The rows are grouped in 4 different ways at once. Each group adds its own fixed numbers to the row, and there is some noise. The rows also spread widely along 14 directions, which tell nothing about the answers.
In the rows, 128 means zero.
Known rows, each followed by its group in each grouping:
[129 141 114 126 163 138 102 117 181 134 153 107 103 137 115 133 155 133
 102 117 132 125 135 138 108 136 161  96 142 129 114 182 110 124 104 106
 128 164] => S (3) X q259
[111 150 147 143 120 135  91 104  96 140 125  93 145 165 141 140 145 122
 137 143 109 143 137 179 119 114 136 118 125 123  82 147 123 154 154 142
 152 118] => G (1) F q255
[141 189 162 127  97 134 135  83 131 150 108 150 136 164  76  72 134 127
 127 147 159 145 152 117 167 142  93 183  57 148 130 106 124 106 147 189
 152 121] => J (2) Q q964
[142 107 125 113 114 143 121 133 178 107 120 134 102 118  83 139 151 145
 121 138 123 137 123 127 137 140 117 119 114 131 136  95 105 124  91 123
 132 133] => G (4) X q718
[159 141 116 131 175 135 113 141 194 120 123 129 117 122  84 132 152 141
  92 144 121 123 137 149 136 165 131 110 110 144 132 179 113 127 145 137
 151 164] => Y (0) F q31
[110 101  95 172 112 128 126 120 144  91  96 123 149 127 138 155 121 117
 107 122 135 104 127 145 123 154 142 121 129 142 122 136 123 121 111 127
 112  91] => Y (5) U q800
[146 122 103 173 166 109 110 148 144 119 122 114 161 109 181 153 119 133
  99 119 141 105 110 157 109 148 145  89 166 144 104 209 154 151 164 115
 128 123] => S (4) U q255
[163 149 101 135 104 132  99 125 199 106 126 152 100 116 103 126 124 148
 111 136 127 139 105 142 119 118 109 137 128 112 122 107 116  95 119 108
 151 113] => J (0) Q q259
[138 148 144 122 125 119 142 112 113 116 127 103 108 136 117 102 145 116
 140 107 139 138 137 132 132 127 132 142 111 150 126 121 114 122 159 114
 133 144] => E (1) X q718
[126 130 137 103 164 129 147 131 142 140 142  97  98 114 106 119 153 114
 104 105 144 146 144 136 144 145 160 102 118 126 128 154 117 141 146 136
 130 157] => E (3) X q964
[134 146 145 197  85 158 105  82 121 119  85 101 156 131 212 151 102 149
 145 135 134 121 148 129 119 134 125 122 136 153  90 157 159  93 143 143
 111 141] => E (2) X q800
[149 151 109 138  71 134 122  85 139 127 157 122 114 124 126 117 118 127
 145  90 168 134 122 112 112 117 139 158 133 133 112 124 146  87 130  97
 102 124] => E (5) X q31
[147 139 160 154 131 132 113 142 130  83  40 107 103 137 170 123 137 162
 143 187  92 144 119 173 147 154 109 108  85 164 122  95 113 117 144 164
 169 114] => J (2) U q259
[ 96 109 120 127 119 137 120  79 140 147  98 101 117 127 144 160 149 121
 130  91 160 111 152 137 101 103 150 122 176  96 127  85 145 127 112 125
 127 154] => G (4) X q800
[176 160 120 166 124 118 118 120 135 119 107 108 124 109 191 126 107 144
 156 111 138 125 116 143 106 107 116 119 170 139 107 152 160 103 176  80
 129 155] => G (3) X q31
[140 117 172  90 102  97 168 143  90 111 112 105  68 100 187  92 109 128
 175 109 145 151 108 119 109  83 109 118 145 150 121  61 137 118 126  89
 134 150] => J (2) F q718
[125 110 170 125 138 122 100 126 124 130 117  94 114 138 134 142 170 146
 141 143 136 138 123 159 107 128 132 105 119 137 116 106 128 146 136 133
 162 146] => S (1) Q q255
[123  89 115 128 100 150 121 129 145 155 142 149 165 114  99 175 106 107
  98 136 152 130 142 104 153 102  88 124 129 101  97  98 165 168 124 190
 114 119] => S (3) F q31
[138 114 139 102 122 139 170 128 128 110 145 118 116 132  80 111 122  96
 125 113 133 137 147 108 173 140 119 130  79 151 124 117 108 141 144 136
  98 142] => E (1) U q31
[170 103 178 154 107 135 166 132 151  82  88 120 105  93 162 120 102 144
 142 125 138 122 141  97 146 147  94 113  71 205 138 135 141  98 127 136
 120 177] => Y (4) X q255
[167 143  91 130 167 140 171 165 189 109 113 176 160 142  77  87  92 115
 107 132 112 102 117  96 194 153  76 146 126 133 139 122 111 135 142 124
  89 160] => S (2) Q q31
[124  91 107 116 152 145 137 166 144 126 110 140 165 128  87 147 133 132
 118 135 127 122 101 136 164 147 116 123 144 102 127  68 139 182 134 154
 110 105] => Y (4) U q255
[155 128 146 159  73 139 114 107 117 110 159 102 124 104 143 151 113 141
 142 109 135 143 120 135 116 133 138 122  99 152  87 176 144 104 167  98
 112 117] => Y (0) F q964
[122 131 118 125 156  86 154 132  86 115 133  94 146 158 136  99 131  95
 150  81 149 110 109 152 106 118 153 134 158 139 128 124 122 160 158  54
 116 120] => Y (4) Q q259
[117 137 161 107  87 127 154 125 110 138 151 143 123 148 145  80  80  94
 137 130 137 151 133 103 129  75 106 130 115 151 100 104 122 133  72 139
 115 138] => Y (5) Q q259
[155 125 114 157  75 139 116  98 192 119  97 160 123 126 155 140  87 125
 140 119 147  99 147  97 105  68  67 140 164 123 127  90 148  87  81 101
 126 169] => G (3) Q q31
[160 147 108 154 111 108 120 114 156 115 118 130 126 119 142 131 115 122
 124 111 159 121 130 133 114 114 110 142 139 135 127 136 146 107 158 108
 142 128] => E (3) Q q31
[159 109 182 152 147 140 151 144 131 106  87 104 116  75 188 130 115 153
 116 155 141 149 145 123 161 185 139  74  72 196 124 177 145 117 153 191
 127 149] => E (4) U q964
[140 161 130 128 140 121 161 148 117 111 116 135 129 140 169  71  88 122
 149 124 127 139  97 117 150 126 127 122 146 149 122 112 122 119 127 109
  89 129] => S (3) Q q259
[167 146 122 105 160 132 176 187 142 109 109 140 111 106 152  79  90 134
 152 125 102 144  91 108 168 114  97 115 175 123 133  74 119 128 139  94
  97 165] => E (3) X q718
[ 96 153  91 115 151 166  99 103 142 164 167 110 153 160 108 124 159 153
 126  96 146 119  98 127 120 159 192 128 202  87  96 138 128 139 115 107
  56 133] => S (2) X q718
[143 127 131 137 123 146 109 109 136 128 171 105 145 131  88 147 152 135
 139 108 135 127 125 137 121 141 140 129 121 124  98 149 124 132 156  90
 108 134] => Y (1) Q q800
[118 119 137 131 129 125 164 129 105 122 104 118 149 145 131 109 112 102
 122 124 141 127 137 121 155 137 121 128 111 159 124 122 130 153 133 153
 107 131] => Y (2) X q31
[146 182 135 144 128 146  71 102 128 149 122 129 169 194 117 105 158 153
 158 171 128 134 128 157 118 139 120 146 134 132 108 124 121 129 121 134
 146 127] => E (1) F q31
[132 126 122 130 132 109 126 118 150 149 130 157 142 111 129 110 136 137
 104 128 211 137 110 109 117 153 148 132 139 148 146 122 159 123 109 164
 125 109] => S (0) Q q31
[105  76 152  83 111  80 151 116  85 117 166  80  97 157 115 119 152  73
 144  96 152 129 142 146  88  96 137 107 117 157 123 126  96 169  82  53
 138 127] => J (4) U q31
[132 145 129 137 121 112 142 145  86 129  97 134 156 145 168  96  94 110
 142 149 126 139 115 151 138 105 105 131 142 141 105 101 142 150 142 146
 131 109] => Y (5) U q31
[164 171 160 126 129 134 132 126 108 139  90 139 151 166  88  79 143 142
 162 169 128 147 127 134 178 140  73 166  86 146 132  66 134 142 165 172
 150 136] => S (4) X q31

New rows, each followed by its group in each grouping:
[ 99 120 139 114  98 112 125  92 122 146 148 124 119 134 121 108 156 128
 122 110 206 145 117 117  99 140 162 133 120 149 136 111 138 125  68 141
 125  92] => J (3) X q255
[121  97 150 124 102 133 118 110 128 129 105 105 106 118 127 156 154 146
 144 111 154 123 129 119 116 113 114 133 138 121 124  58 151 127 132 131
 133 151] => S (2) X q718
[118 168 127 109 130  96 183 124 119  98 132 125  99 153 116  50 107  75
 105 110 131 151 140 133 148 142 153 128  73 191 141 173  79 125 109 129
 126 111] => Y (4) X q259
[117 132 132  87  73 144 134 133 158 126 169 173 112 151 100  83  98 114
 133 147 138 161 110  87 129  99 115 128 113 140 122  84 100 118   4 127
 104 105] => Y (3) F q259
[163 150 149  94 146 157 141 154 130 124 151 114 128 147  72 100 130 142
 154 139  79 150 103 144 180 140 101 127 107 111  96 105 103 158 169 107
 106 148] => J (4) Q q255
[136  93 132 140 133 143 127 157 128 131 103 128 156 111 136 154 115 130
 112 160 118 143 117 138 160 135 103 104 133 126 103 106 149 165 147 173
 122 125] => S (0) X q31
[122 138 113 164  83 147 103  93 149 134 132 134 154 130 149 147 109 122
 105 118 154 128 138 121 119 119 129 135 131 131  98 150 150 116 120 161
 119 112] => E (1) X q255
[121 116 142 116 145 120 114 171 165 130  79 163 116 128 165 109 116 134
  99 203 114 160 118 152 128 114 101  85 147 136 129  90 116 146  60 188
 174 129] => S (0) Q q31
[112 130 120  93 121 187 135 135 156 160 140 154 143 127  88 112 112 140
 111 139 125 160 116 107 174 143 139 119 136  94 107  88 128 147  88 189
  76 121] => Y (4) X q964
[150 186 103 152 160  90 109 118 142 128 109 129 142 146  95 102 170 133
 126 127 167 120 121 169 113 150 133 155 132 135 149 140 129 122 170 110
 176 105] => Y (3) U q800
[139  96 131 125 139 131  97 130 168 136 146 144 172 169  37 144 172 118
 107 165 144 111 149 133 126 152 101 127  90 147 135 140 110 172  75 138
 157 131] => Y (4) F q31
[158 140 105 141 145 126 150 139 157 109 117 156 165 156  87  80 133 139
 140 126 160 107  99 101 149 184 124 156 122 163 159 115 120 118 106 100
  89 124] => Y (2) X q31
[159 122 169 159 111 114 139 104 138  88 122 104 116 133 122 119 135 121
 139 114 149 114 151 119 117 142 118 130  58 202 134 160 118 102 141 102
 143 156] => Y (1) Q q259
[126 137 101 130 137 143 137 110 165 137 139 145 144 134 106 109 122 119
  95 112 161 124 135 102 146 157 146 128 126 144 125 156 127 121 108 157
  85 136] => S (1) X q31
[103 110 112 161  55 145 109  94 129 114 133 117 147 119 141 167 111 117
 101 115 146 140 129 137 121 134 145 126 106 139  90 152 147 131 117 164
 109  67] => Y (4) X q255
[126 158 111 181 145 105 134  88 108 134  73 123 191 190 110 114 141  93
 122 104 163  61 170 135 134 123  95 187 137 141 141 120 140 139 178 136
 149 148] => E (5) U q718
[105 140 186 130 175 142 111  98 110 146  89  89 155 208 160  94 167 139
 156 156 139 109 158 142 114 148 150 111 135 167 133 129 108 144  76 138
 135 184] => E (4) Q q259
[138 172 150 118 160 103 162 104 100 185 143 122 147 130 143  80 118 104
 142  78 191 117 141 108 109  80 124 148 183 125 125 132 170 137 168 105
 132 195] => Y (0) X q800
[142 173 142 141 102 134 158  99 130 134 141 113  92  60 154 113  90 114
  91 100 154 168 151 121 154 133 150 121  79 159  91 196 158  93 194 195
 122 134] => Y (5) X q800
[128 169 122 154 138 156  86  89 134 151 113 113 155 146 164 135 136 161
 139 129 146 124 123 147 114 142 168 120 167 117  98 146 154 120 138 146
 109 131] => G (4) F q259
[120 134 119 136 147 130 107 113 150 122 105  98 116 149 125 141 153 126
 104 129 116 124 140 165 115 132 144 111 129 124 111 144 113 139 130 129
 151 134] => J (2) X q259
[143 125 165 141 108 181 109  82 194 146 137 127 121 102 138 155 113 152
 102 126 156 121 175  86 124 125 123 105 100 156 100 172 160 103  98 186
 112 196] => Y (4) Q q259
[131 154 133 152 152 131 129 143 108 128 110 116 157 166 177  95 101 117
 136 147  96 126 118 148 135 117 122 108 153 148  92 153 119 142 117 121
 118 153] => S (5) X q259
[143 150 107 120 158 105 168 136 126 123 142 132 146 160 121  69 112 102
 138  89 151 105 106 109 129 127 131 142 157 144 132 137 114 135 114  60
  92 146] => J (2) X q259
[110 117 118  95 139 119 166 151 138 102 140 122  98 139 119  87 124 104
 120 113 127 142 111 124 140 155 167 103 127 145 138 133  78 129  80  92
  92 115] => E (2) U q964
[144 118 126 144 108 128 111 136 153 105 121 136 132 126 106 139 138 138
 135 148 133 132 115 137 121 139 108 125 112 140 130 105 120 121 104 111
 143 107] => Y (3) F q800
[128 152 167  91 162 111 189 132 100 151 127 126 110 112 126  67 128 118
 139 110 176 145 127  99 164 140 136 132 116 149 142  96 143 136 159 157
 113 158] => S (2) U q800
[113 171 101 102 160 158 114 116 163 172 151 133 132 142 123 107 120 124
  94 123 123 140 134 144 132 127 163 104 176  89  92 173 119 139 108 151
 106 145] => J (4) F q964
[160  98 136  98 148 155 151 182 198 102 123 148  88  72  75 139 129 143
  90 163 121 165 119 107 191 163 113  97  66 136 142  92 120 132 123 197
 134 126] => E (3) F q259
[119 114 140 155 142 131 125  86 144 132 109 105 139 142  96 158 153 109
  99 108 161  91 176 121 135 141 129 138  86 146 125 147 147 133 156 171
 142 165] => S (5) F q259
[122 133 164 154  81 147 122  69  68 142 142  69 142 157 126 149 132 115
 162  90 132 122 151 139 131 108 124 147 111 128  78 140 145 132 199 102
 107 154] => S (0) X q964
[141  53 126 137 150 111 136 169 135 107 136 110 144  93  96 188 135 102
  95 116 137 119 126 138 129 130 120  96 103 137 116 131 144 179 165 133
 145 118] => Y (1) F q259
[ 89 193  91 103 156 131 137  88 138 166 135 131 143 204  97  80 123  75
 110  98 135 106 168 134 127  91 140 150 176 101 116 145 107 145 109 125
 115 166] => Y (3) F q31
[130 124 117 143 121 129 117 119 138 129 120 126 153 148 113 140 135 125
 120 123 141 108 121 139 128 129 112 138 135 121 111 120 136 147 135 126
 131 115] => J (2) U q255
[158  67 167 115 154 129 139 156 154  96 114  95  97  78 109 157 169 159
 128 134 152 145 116 126 143 181 147  94  78 160 151  93 136 139 146 145
 138 134] => E (4) Q q259
[134 131 129 113 128 153 146 140 157 131 117 145 118 109 133 111 100 129
 114 134 137 143 125 103 161 125 129 122 126 123 120  90 138 120 114 178
 109 141] => E (5) F q259
[126  98 109 130  75 171 111 103 168  81 159 110 114 155  94 153 126 116
 128 120  98 124 141 121 130 146 139 113  96 144 101 147  79 108  74  86
  78 128] => E (1) F q31
[144 160  95 156  88 130  97 121 160 108 130 156 150 139 122 121 108 135
 116 142 134 144 103 146 120 133 126 142 122 135 111 135 126 111 112 130
 131  66] => Y (4) Q q259
[109 122 130 116 102 148 138  93 129 119 104 130 135 170  81 112 146 130
 151 120 153 116 132 111 145 147 130 162 114 135 144  55 120 120 103 133
  98 129] => Y (0) F q31
[131 137 124 120 124 104 140 139 133 142 142 151 125  86 174 103 111 129
 121 123 196 157 105 108 107 125 151 111 162 139 136 123 156 118  93 142
 127 100] => E (3) F q800
[128 133 111 133 159 126 133 114 154 118 103 116 121 136 117 122 147 128
 115 104 158 107 133 131 130 144 154 133 145 127 145 110 129 121 147 124
 127 144] => E (0) U q259
[165  59 130 124 154 156 183 189 183 103 136 138 116  54 181 150  54 133
 121  98 126 111 102  60 154 112 104  65 171 134 114 116 156 131 107  99
  48 198] => S (3) Q q259
[157 122 134  65 191 121 131 172 167 159 154 118  77  88  68 134 164 129
 108 121 125 165 112 154 138  93 128  99 152  75 124  86 131 169 172 122
 175 173] => G (0) X q259
[169 101 132 162 169 141 115 155 165 114 117 113 145  93 130 152 150 172
 119 131 141 122 103 139 126 185 146  92 134 148 126 167 146 126 155 111
 118 150] => Y (0) X q964
[149 138 129 123 168 143 165 140 129 162 146 153 182 134 105  88 111 127
 133 104 171 114 116  83 165 148 130 140 156 123 136 121 150 140 142 128
  76 163] => E (0) F q964
[146 139 113 134 143  88 152 148 138 122 102 151 150 142 108 102 120  93
 114 123 150 110 128 136 142 108  86 151 131 133 150 103 131 156 151 128
 169 121] => E (4) U q255
[128 111 139 107 126 143 130 124 121 152 165 121 135 116 126 130 124 142
 142 102 165 140  94 109 126 119 148 122 162 110 104  89 157 141 132 116
  85 135] => S (0) Q q259
[146 142  95 189 128 140  99  85 193 120  97 137 165 136 128 152 139 140
  97 113 165  78 157 116 111 157 124 144 143 148 138 176 144 101 121 136
 127 152] => E (4) X q718
[129 166 129 126 135 128 114 143 121 150 122 142 144 132 131 113 112 113
 102 160 118 167 127 157 142 105 120 120 119 123  92 129 139 158 156 198
 166 102] => Y (1) F q259
[160 150 150 130 135 166 115 134 150 133 106 142 138 153  92  99 144 160
 154 164 105 146 121 133 166 150 102 131 107 128 124  91 109 120 121 141
 126 154] => G (1) X q964
[101 107 127 117 110 145 131 129 120 101 126 102 113 130 115 142 140 135
 123 130 117 150 109 139 154 163 152 112 108 130 110 100 107 139 128 142
  89  91] => S (3) Q q718
[133  62 105 132 111 175 107 149 199  88 163 132 133 127  82 172 141 159
 127 131 117 111  92 101 137 178 134  96 123 128 119 124 104 127  52  85
  63 125] => S (3) F q255
[140 146 138  97 145 116 170 134 113 163 151 141 132 119  89  88 116 103
 121 100 169 145 118 101 162 103 116 150 129 119 127  89 155 153 171 152
 121 147] => S (0) X q259
[140 135 124 141 142 109 129 131 130 137 136 143 171 149 140 101 117 114
 124 127 163 120 123 125 110 129 126 123 143 160 121 158 133 141 110 115
 120 129] => Y (1) Q q31
[139  96 141 132 141 140 157 149 138 116 133 132 145 111 139 127  95 110
 113 126 131 133 125 106 155 136 125  95 114 151 112 141 123 148 116 141
  92 138] => G (1) Q q259
[127 231 100 136 136 115 155  64 158 159 105 161 117 131 158  52  92 104
  98  74 195 124 153 106 128 105 158 168 152 134 139 154 150  71 158 172
 121 149] => G (1) Q q259
